The first 8 rows are patterns. Each new row is the sum of 2 different patterns, raised or lowered, with some noise. Before adding, each is slid sideways (what falls off one end comes back at the other) and multiplied by a number that may be negative. Names go in the order of the patterns.
In the rows, 128 means zero.
Some rows, each with the names of its patterns after it:
[ 96 116 161  93 153 113 100 162 146 159 123 160 147 140 129 161 135 102
 139 110 121 105 118 106  97 111 100 121 128 141 115 112 113 149 129 100
  93]  tunuk
[106 123 147 114 146 131 140 138 140 137 111 121 162  99 111 127  96 124
 108 115 159 108 143 127 145 131 147  93 121 103  98 109 161 162 114 148
 115]  begob
[ 99 132 118 144 143 100 117 138 141 155 126 163 102 145 159  98 141 149
 161 137 114 161 136 163 136 160 132 154  99 135 130 111 106 138 122 108
 156]  Gusa
[142 127 162 141 151 128 102 110 115 140 158 152  96 109 114 117 149 156
 127 131 140 139 148  98 156  94 155 115 109 118 154 124 105 135 158 160
 151]  mep
[121 131 135 122 121 102 139 128 119 100 112 121 112 108  95 105 140  96
 113 159 143 154  94 144 130 148 149 150 153  98 161  97 141 155 133 115
 157]  zinok
[ 99 152 136 131 157 102  97 105 150 119 101 152 149 146 105 135 153 113
 112 156 132 146 138 101 147 150 146 156 108 145 100 146 134 102 140 104
 123]  pivir
[152 119 160 160 159 131 154 113 100 129 104 164 131 153 150  98 139 116
 120  94 131 118 143 151 140 112 114 129 147 130 119 124 157 150 115 101
 123]  Gobik
[150 147 163 147 124 124 149 111 119 136 106 153 142 161 152 124 152  95
 144  93  99 117 156 123 114 150 104 147 144 147  95 108 127 145 150 103
  94]  Rusod

New rows, each followed by the names of its patterns:
[170 168 143 129 148 158 151  98 155 152 102 118 131 127 145 145  98 127
 108 165 135 140 118 140 169 148 155 166 143 132 155 112 123 174 188 163
 109]  Gusa pivir
[132 119 159  95 163 160 129 147 127 116 104 115 133 108 154 128 169 158
 130  97 136 142 102 136 103 124  96 159 172 146 135  94 169 171 124 127
 113]  zinok Rusod
[127 165 149 166 151 165 188 169 158 170 160 137 180 165 174 137 132 189
 173 179 153 118 174 146 169 190 133 144 104 133 127 122 146 162 122 134
 183]  tunuk begob
[138 177 152 142 172 161 165 154 122 177 150 143 120 143 147 170 171 182
 190 164 140 117 143 134 147 185 156 149 173 119 154 131 137 122 144 157
 164]  begob Gobik
[118 167 135 135 131 145 144 172 128 172 164 117  96  86 167 104 139 129
 118 103 119 145 101 150 113  99 121 152 112 114 147 136 137 157 155 135
 139]  begob zinok
[103 123 114 150  82 111  87 126 129 137 106 104  90 113 119 112 123  91
 143 100 164 105 132 143 140 118 134 127 135 101  69  87  87 142  76 103
  83]  mep zinok
[162 161 169 154 159 188 139 121 165 139 157 127 161 114 130 151 109 150
 160 180 144 125 154 173 170 128 133 119 151 166 121 175 126 108 186 163
 166]  tunuk Gusa
[124  64 105  80  92  85 133 122 114 124 119  89  81 116  91 123 140 119
  74 132  93  74  79  74 109  80 111  91  55 111  97 119 106 121 108  93
  68]  begob zinok
[109 144  83 114 116  94 168 121 164 144 137 150 113 109  90  81  94 133
 147 139 133 122 132 121 137 110  98 139 142 152 113 105 149 126 150 169
 100]  begob Rusod
[216 189 205 137 171 147 191 191 191 158 129 215 165 203 194 130 181 159
 168 190 132 136 121 140 138 140 140 133 112 145 170 129 146 146 193 140
 169]  tunuk zinok
[122 102 116  91 140  79  91 132  81 142 122 155 112  97 124  61 135  99
  95  82 134 122  79 108  73 139 116 104  87 103  87 117 112  76  95 111
 108]  pivir Rusod
[162 191 193 168 137 189 139 148 130 132 120 154 185 177 193 100 136 123
 125 194 168 162 162 190 163 178 119 158 117 188 155 137 131 175 158 136
 136]  mep Gobik
[111 171 190 166 102 112 133 156 177 104 116 152 169 206 186 166 142 143
 117 179 178 150 184 149 157 174 149 167 116 151 154 107 173 152 161 162
 181]  mep Rusod
[130 179 154 119 138 163 204 141 172 138 131 142 152 173 146 186 159 146
 163 174 128 162 179 139 152 163 159 148 147 157 201 161 175 173 186 185
 186]  begob zinok
[179 161 162 160 143 163 137 161 181 190 146 146 155 163 193 191 147 181
 174 136 156 112 201 119 169 131 125 131 152 173 114 182 163 151 166 173
 129]  mep zinok
[157 185 166 156 156 172 144 136 154 156 153 150 173 152 149 156 124 179
 121 139 145 179 150 153 146 133 151 144 154 152 155 141 175 157 123 127
 178]  begob Rusod
[149 202 178 149 155 142 182 138 174 159 135 166 136 119 144 137 169 112
 137 109 133 145 132 151 175 133 151 179 161 153 161 173 133 189 169 159
 142]  Gusa zinok
[164 155 180 188 188 148 135 144 182 151 165 158 135 164 151 166 165 162
 151 179 167 152 168 147 152 124 142 164 206 202 158 178 171 150 173 177
 134]  begob mep
[ 91 120 119 117 120 100 143  95 117 126 118 123 136 150 130 115 104 153
 145  89 113  82  99 106 116  90 107 113  97 131 101 118  86  93 112 115
 141]  tunuk Rusod
[145 110 127  91 127 110 134 169  99 119 103 163 168  84 103 108 126 157
 129 144 117 152 153 114 118 138 136 118 116 140 161 149 163 179 139 133
 103]  Gusa Rusod
[ 99 123 145  93 116  81 135 124  75 129 133 112 112  86 124 134 119  99
 120  92 140  79 132 102  95 112 108 123 100 148  72 107 100  99 138 114
 118]  Gusa pivir
[107 116  68 122  82 114  65  80  81  65 124 121  82 100 111 115 101  78
  95 121  63  87  93 106  56  88  64 118 120  98 102  95  47  82  93  98
  88]  begob pivir
[141 160 165 139 164 155 170 191 135 186 163 146 145 150 157 138 137 120
 126 163 160 167 148 168 133 131 164 153 147 161 162 156 166 166 163 143
 176]  begob zinok
[173 158 163 186 169 151 129 160 118 142 163 135 114 160 122 146 153 151
 130 114 146 163 141 102 110 118 125 153  95 147 146 100 161 185 181 165
 140]  tunuk zinok
[ 77 132  87 111 149 134 158  95 121 116 140 112 125 138 113 137  89 118
 117 101  91 115 108 108 118 101 141 122 117 125 122 129  80 102  96  93
 149]  tunuk pivir
[129 121 131 183 175 156  77 167 127 129 141 120 115 115 144  72 128 137
 145 125 104 166  93 164 141 127 149 125 156 117 179 143 129 142 116 117
 121]  tunuk pivir
[111  73  58 115  71  87  79  89 129  52 112  80 114 126  97  99  79 123
 111  46  79  91 107  99  57 109  80 116 119 131 105 102  47  80 117  95
  88]  Gusa mep
[ 95  85 108 126  47 135  55  98  92  92  51  67  98  63  62  66  87  71
  81  50 103  76  68  83  80  95 116  33  96 109  85 138 121 105  66 123
 109]  tunuk mep
[149 190 131 186 137 132 149 121 172 124 184 168 182 181 140 118 122 168
 159 143 178 162 171 143 166 160 129 151 199 164 156 170 112 149 158 169
 163]  pivir Gobik
[ 89  86 125  72 100  86 113  95 123 126  90 112 109  78  74  89  92  96
  94  98 152  85 121  94 106 100 131  84  95  73  80  94 136 114  78 129
 112]  begob Gobik
[145 133 138 139 129 152 137 140 130 138 163 115 131 187 139 154 124 141
 145 149 153 184 149 137 169 136 158 179 129 136 151 126 138 171 165 134
 144]  begob zinok
[192  79 151 127 130 193 136 143 158 187 191 171 141 170 166 106 144 135
 117 144 147 152 137 125 137 107 157 128 105 118 153 157 132 135  86 128
 143]  tunuk Rusod
[116 113 102  98 132  76 107  86  90  92 114  79  75 124 106 122 155 135
 132 108 136 130 130 110 115 124  93 163 106  95 119 105  91 151 125 114
 119]  mep zinok
[161 199 164 148 164 137 155 191 157 167 119 191 136 169 145 109 182 154
 130 110 148 146 157 183 111 135 137 167 158 106 164 146 152 132 141 199
 124]  pivir Rusod
[165 156 119 159 102  91 108 156 112 120 147 151 147 120 140 136 115 138
 129 121 140 115 105 127 134 163 133 123 138 121 143 145  85 132  93 103
  94]  begob pivir
[ 73  72  76 121  95  87  87  65  97  67 143  94 100 131  75 105 103 124
  66  81  85  88 107 145 104  81 118 128  61  80  92 117  73  58  99 105
  72]  mep pivir
[136 156 120 135 129 140 123 132 144 142 133 135 124 165 148  98  87 116
 131 111 133  80  90  80  98 124  77 136 106  74 107 143  85 132 118 125
 127]  tunuk zinok
[163 152 141 177 162 141 112 160 134 133  99 138 149 181 188 148 123 150
 111 138 154 123 114 115 149 130 117 131 128  92 124 171 137 156 134 158
 152]  tunuk Gobik
[ 72 151 121  80 108 122 104 122 108 122 127 111 143 102 164 113 131 137
  87 123 111 149 120 129  89  82 127 134 150 121 125 143 108 111 117 113
 134]  mep pivir
[124  76  90 110 128 112  94 102 118 115 106 130  96 103  74 101 111  60
 116  68 123  73 132 124 127 128  86  93  66 148  96  88 119 118 145  94
 108]  Gusa pivir
[168 114 127 156 112 107 107 135 115 129 128 144 147 157 149  99 187 127
 143 147 137 188  98 203  96 152 197 138 157 179 164 124 144 136 106 143
 184]  zinok pivir
[137 125  80  98 132  72  79 121  83 129 114 105 130 108 127  94  96  81
  58 102 122  74  96  97  76  92 127 118  73 103  78  88  98  94  65  92
 126]  pivir Rusod
[142 172 139 157 142 159 141 145 139 190 135 145 164 150 145 146 160 156
 162 162 162 157 149 181 143 148 135 125 146 153 187 138 146 165 135 140
 148]  begob Gusa
[ 81 114  75 120 125 102 106  97  85  84  80  98  80 119 105 129 100 130
  97 108 130  92 131 101  73 106 113 118  94  92  77 142 128 105 114  95
  69]  begob Rusod
[149 119 116 125 134 138 161 139 155 130 147 169 161 133 144 178 142 155
 124 150 154 130 188 176 161 140 147 137 101 164 118 153 169 156 148 103
 151]  Gusa Gobik
[144 134 142 151 183 158 165 128 114 122 179 168 156 142 133 133 150 127
 128 149 150 169 113 174 109 136 141 153 113 158 177 143 142 105 132 121
 134]  mep Gobik
[178 174 162 175 173 156 192 173 165 134 207 185 133 135 124 202 167 142
 129 118 128 140 185 116 197 153 131 169 153 125 143 140 156 148 187 170
 172]  zinok Rusod
[120 106 103  99 118 113 181 145 143 142 138 110 165 169 120 171 120 124
 124 118 155 139 115 147  91 165  86 168 137 115 145 125 135 102 107 126
  92]  Gusa mep
[120 119 144 112 128 106 152 156 149  94 128 113  93 145 130 115 108 122
 115 115  85 125  87 143 120  96 102 132 131 104 107 120 124 131 152  96
 165]  tunuk mep
[131 163 118 134  97  97 119 128 100 117 112 144 108 127 158 126 141 127
 119 117 144 120 142 134  95 176  89 147 150 143 118 166  96 126 111 101
 107]  begob zinok
[110 167 132 123 111 115 122  87 127 137 121 129 127  78 112 133 129 117
 122 133 146 118 152 143 141  91 160 154 113 142 122 166 151 127 173 114
 167]  Gusa pivir
[134 133  91 149  95 137 151 163 158 106 103 126 172 175 145 174  98 130
 164 108 138 145 146 169 104 190 119 175 157 170 118 160 132 137 112  98
  99]  Gusa mep
[125 143 116 110 124  85 139  92 154 112 101 158  98  97 116  96 123  91
  92  89 100  81 144  83 158 115 133 142 156  90 123 123  75 136 143 156
  96]  begob Gusa
[148 167 181 138 170 171 180 180 137 155 154 159 146 173 137 158 162 123
 157 145 151 194 114 158 168 189 190 104 188 144 176 157 200 189 135 216
 108]  zinok pivir
[ 96 153  92 137 141 118 111 138 120 135 143 120 116 100 149 132 109  87
  98 118 132  93 117 103 127 120 128 174 140 168 111 151 132 166 150 132
 155]  tunuk zinok
[ 92 128 142 107  96  97 127 121 137 113 148 135 130 155 115 129 105 107
 119 115 157 119 135 143 148 123 146 139  90 160  97 124 127 128 128 107
 114]  tunuk Rusod
[133 140 138 142 128 128 115 129 152 159 113 114 118 141 158 139 116 131
 153 136 163 132 168 114 166 116 102 128 132 150 119 151 161 132 154 132
 128]  mep Gobik
[132 129 148 155 142 125 102 136 143 194 131 167 148 105 186 144 156 136
 192 160 149 163 160 163 134 168 112 129 126 148 140 106 112 134 152 165
 168]  tunuk Rusod
[159 149 129 169 190 152 171 136 188 137 169 167 140 186 142 132 147 179
 127 135 149 154 103 124 149 117 101 145 194 132 154 140 146 129 143 146
 158]  zinok pivir
[140 103 165 131 152 114 152 144  91 151 109 135  89 111 100  77 123 116
 131 109 139 127  93  96 132 138  95  76 103 121 136  85 136 105 113 144
 126]  tunuk pivir
[105  76 108 119  93 115  92 108 109 108  82  96 105  83 125 101 103 115
  98 100 103 110 121  96 112 105 114  78 124  99 104  94  91 135 109  97
  98]  Gusa zinok
[144 170 134 113 113 115 168 127 157 133 116 149 187 148 170 145 126 139
 186 193 157 162 146 156 170 158 158 165 169 198 124 208 148 139 156 140
 163]  mep zinok
[ 97  82 138 116 139  99 143  78 155 146 103 148 148 120  98 112 129 131
 160 127 129 126 124  88 109 107  89  87 134 114  71 162 101 115 130 131
 143]  begob Gusa
[167 201 166 186 123 174 137 120 188 135 164 151 184 143 148 131 120 142
 173 178 148 133 148 178 162 115 115 151 175 182 116 180 117 110 146 165
 151]  tunuk Gobik
[125  80  91 125 121 134 115 125  89 145 136 120  94 109 154  85 165  85
 121 127 154 112 126 130  99 115 118  90  96  99  81 114 107 107 155 143
 125]  mep Rusod
[138 141 128 119 148 149 148 141 166 176 114 161 134 132 139 105 182 139
 174 156 129 142 138 107 108 135 112 128 158 139 107 139 112 149 128 138
 141]  Gusa Gobik
[123 123 114  98 124  89 110 119 109  96 108 128 121 122  95 115 133 110
 112 108 109 140 105 127 102 104 131 146 150 136 154 131 140 103 150 104
  81]  tunuk Rusod
[187 156 194 155 185 167 196 161 148 165 191 201 178 134 188 178 132 125
 119 200 164 160 121 146 115 113 166 126 169 157 156 151 190 104 163 138
 138]  zinok Gobik
[ 84  80  99  83  49 137  94  90 154 112 139  88  82 122 102 115  96 115
  57 160  85 132 147 122  58  88 108  82 117 119 100  62 121  81  89  68
  77]  begob zinok
[107 122 124 126  79 106 131 121 117 114 109 101 116  80  93 134  76 119
 151 150 154  88 146  98 144 109 115 131 113 139  84 142 125 131 118 154
  91]  zinok Rusod
[121 109 140 151 121 173 140 159 134 160 136 105 134 129 169 154 152 168
 105 154 146 114 122 150 149 151 146 164 130 148 142 166 140 147 118 158
 151]  Gusa Gobik
[138 162 129 108 131  98 147  92 169 111 128 161 153 134 124 138 120 131
 170 159 141 151 177 166 165 139 142 153 186 175 133 158 157 120 133 100
 159]  zinok Gobik
[118 112 145 135 100 108 111 112 117 130 136  95 110 122 109  91 120  84
 151  90 112 106 143 113 111  94 132 120 107 112 134 157 112 141 108  83
  97]  begob mep
[169 135 108 113 116 126 107 156 121 106 169 123 100  93 141 127  88 122
  75 119  86 117 122 145 131 125 156 153 131 114 144  86 138 115 156 135
 106]  begob Gusa
[133 144 187 170 174 159 145 178 158 186 158 105 154 154 164 201 178 134
 140 116 154 163 180 140 154 152 184 175 137 197 131 158 120 140 131 186
 163]  begob mep
